The groups are shells around one centre, one inside the other: the same stretched ball of 3 dimensions in 6 sizes.
In the rows, 128 means zero.
Known rows, each followed by its group:
[136  97 156  84  99 136 159 105] -> Z_619
[124 144 152 156 175 215  48 136] -> Z_295
[132 129 143 160 170 218  51 132] -> Z_22
[129 146 165 138 164 189  64 140] -> Z_197
[123 102 135 127 131 192 113 104] -> Z_295
[135 151 176 126 159 171  71 146] -> Z_22
[129 104 131 143 144 207  90 111] -> Z_22
[147 110 172  81 105 122 147 121] -> Z_619
[141 138 161 140 162 188  62 141] -> Z_197
[147 124 175  94 122 134 122 131] -> Z_619
[135  87 140 103 107 161 145 100] -> Z_197
[148 113 177  77 104 115 149 124] -> Z_295
[132 100 133 134 136 196 103 109] -> Z_687
[120 107 135 131 136 197 106 106] -> Z_22
[142  94 159  81  96 129 161 107] -> Z_267
[140 133 157 141 160 190  65 138] -> Z_619
[121 136 158 128 151 186  87 126] -> Z_687
[139 140 167 130 156 177  73 141] -> Z_267
[135  85 142  96 101 153 155  97] -> Z_687
[132  88 141 101 105 159 149  98] -> Z_687
[126 129 162 114 138 168 105 125] -> Z_267
[131 130 168 106 133 156 111 127] -> Z_267
[153 112 157 119 133 163 100 129] -> Z_295
[151  97 165  78  95 119 159 114] -> Z_197

New rows, each followed by its group:
[124 139 166 118 146 172  94 130] -> Z_295
[127 100 140 116 123 178 124 104] -> Z_619
[140 140 172 121 150 164  83 141] -> Z_619
[151 109 170  85 108 124 141 123] -> Z_619
[139  89 148  93 101 146 153 102] -> Z_267
[135  81 138  97  99 155 157  95] -> Z_22
[118 125 147 133 148 196  90 118] -> Z_687
[150 108 156 113 127 158 111 124] -> Z_267
[139 135 174 110 139 153  99 136] -> Z_267
[141  85 139 105 108 161 142 102] -> Z_687
[142 137 177 107 138 148 100 138] -> Z_197
[140  86 154  76  87 126 175  99] -> Z_295
[142 123 153 137 151 187  77 132] -> Z_267
[119 124 146 135 149 198  90 117] -> Z_687
[119 130 147 143 158 206  75 123] -> Z_687
[151 127 172 110 135 148  99 138] -> Z_687
[142  82 144  91  96 144 160  99] -> Z_687
[127 105 149 106 118 164 132 107] -> Z_267
[140  90 157  76  90 125 171 102] -> Z_687
[119 137 156 133 155 193  81 126] -> Z_295
[125  97 146  98 108 158 148 100] -> Z_22
[144 126 175  96 125 138 119 131] -> Z_267
[129  99 137 123 128 185 116 106] -> Z_619
[142 143 175 121 151 163  80 144] -> Z_687
[127 108 159  89 108 143 149 108] -> Z_22
[156 100 156 106 118 149 123 122] -> Z_22
[120 111 147 114 127 176 122 108] -> Z_295
[139 146 171 133 161 178  66 145] -> Z_687
[123 136 163 122 147 177  93 127] -> Z_687
[144 111 147 131 141 183  92 124] -> Z_619
[131 106 134 141 144 203  90 113] -> Z_687
[144 124 180  85 116 124 133 130] -> Z_295
[133 134 174 102 133 149 111 131] -> Z_687
[142 138 164 137 160 183  65 142] -> Z_197
[124 130 162 114 137 168 106 123] -> Z_197
[119 135 152 139 158 200  76 126] -> Z_687
[125 114 137 143 150 207  84 116] -> Z_197
[138 126 177  87 118 130 131 127] -> Z_295
[123 143 149 160 177 220  45 136] -> Z_22
[147 100 166  77  97 120 158 114] -> Z_619
[139  80 145  84  89 138 171  95] -> Z_22
[133 106 159  90 108 142 147 110] -> Z_267
[141 144 173 126 155 169  74 145] -> Z_687
[120 109 142 121 130 185 116 107] -> Z_295
[143 117 173  87 113 129 137 124] -> Z_267
[145 107 143 135 141 187  91 122] -> Z_295
[125 107 143 120 130 182 115 109] -> Z_267
[131 132 148 151 166 208  59 132] -> Z_619
[136 126 175  90 120 135 129 126] -> Z_687
[134 142 171 122 151 169  82 139] -> Z_619
[124 124 157 116 136 173 108 120] -> Z_267
[126 107 153 100 115 157 138 107] -> Z_197
[151 128 170 117 141 157  91 139] -> Z_687
[134 104 136 136 139 195  97 113] -> Z_197
[144  89 142 108 112 161 135 106] -> Z_197
[153 100 171  71  92 108 163 117] -> Z_22
[142 136 172 118 145 161  88 139] -> Z_267
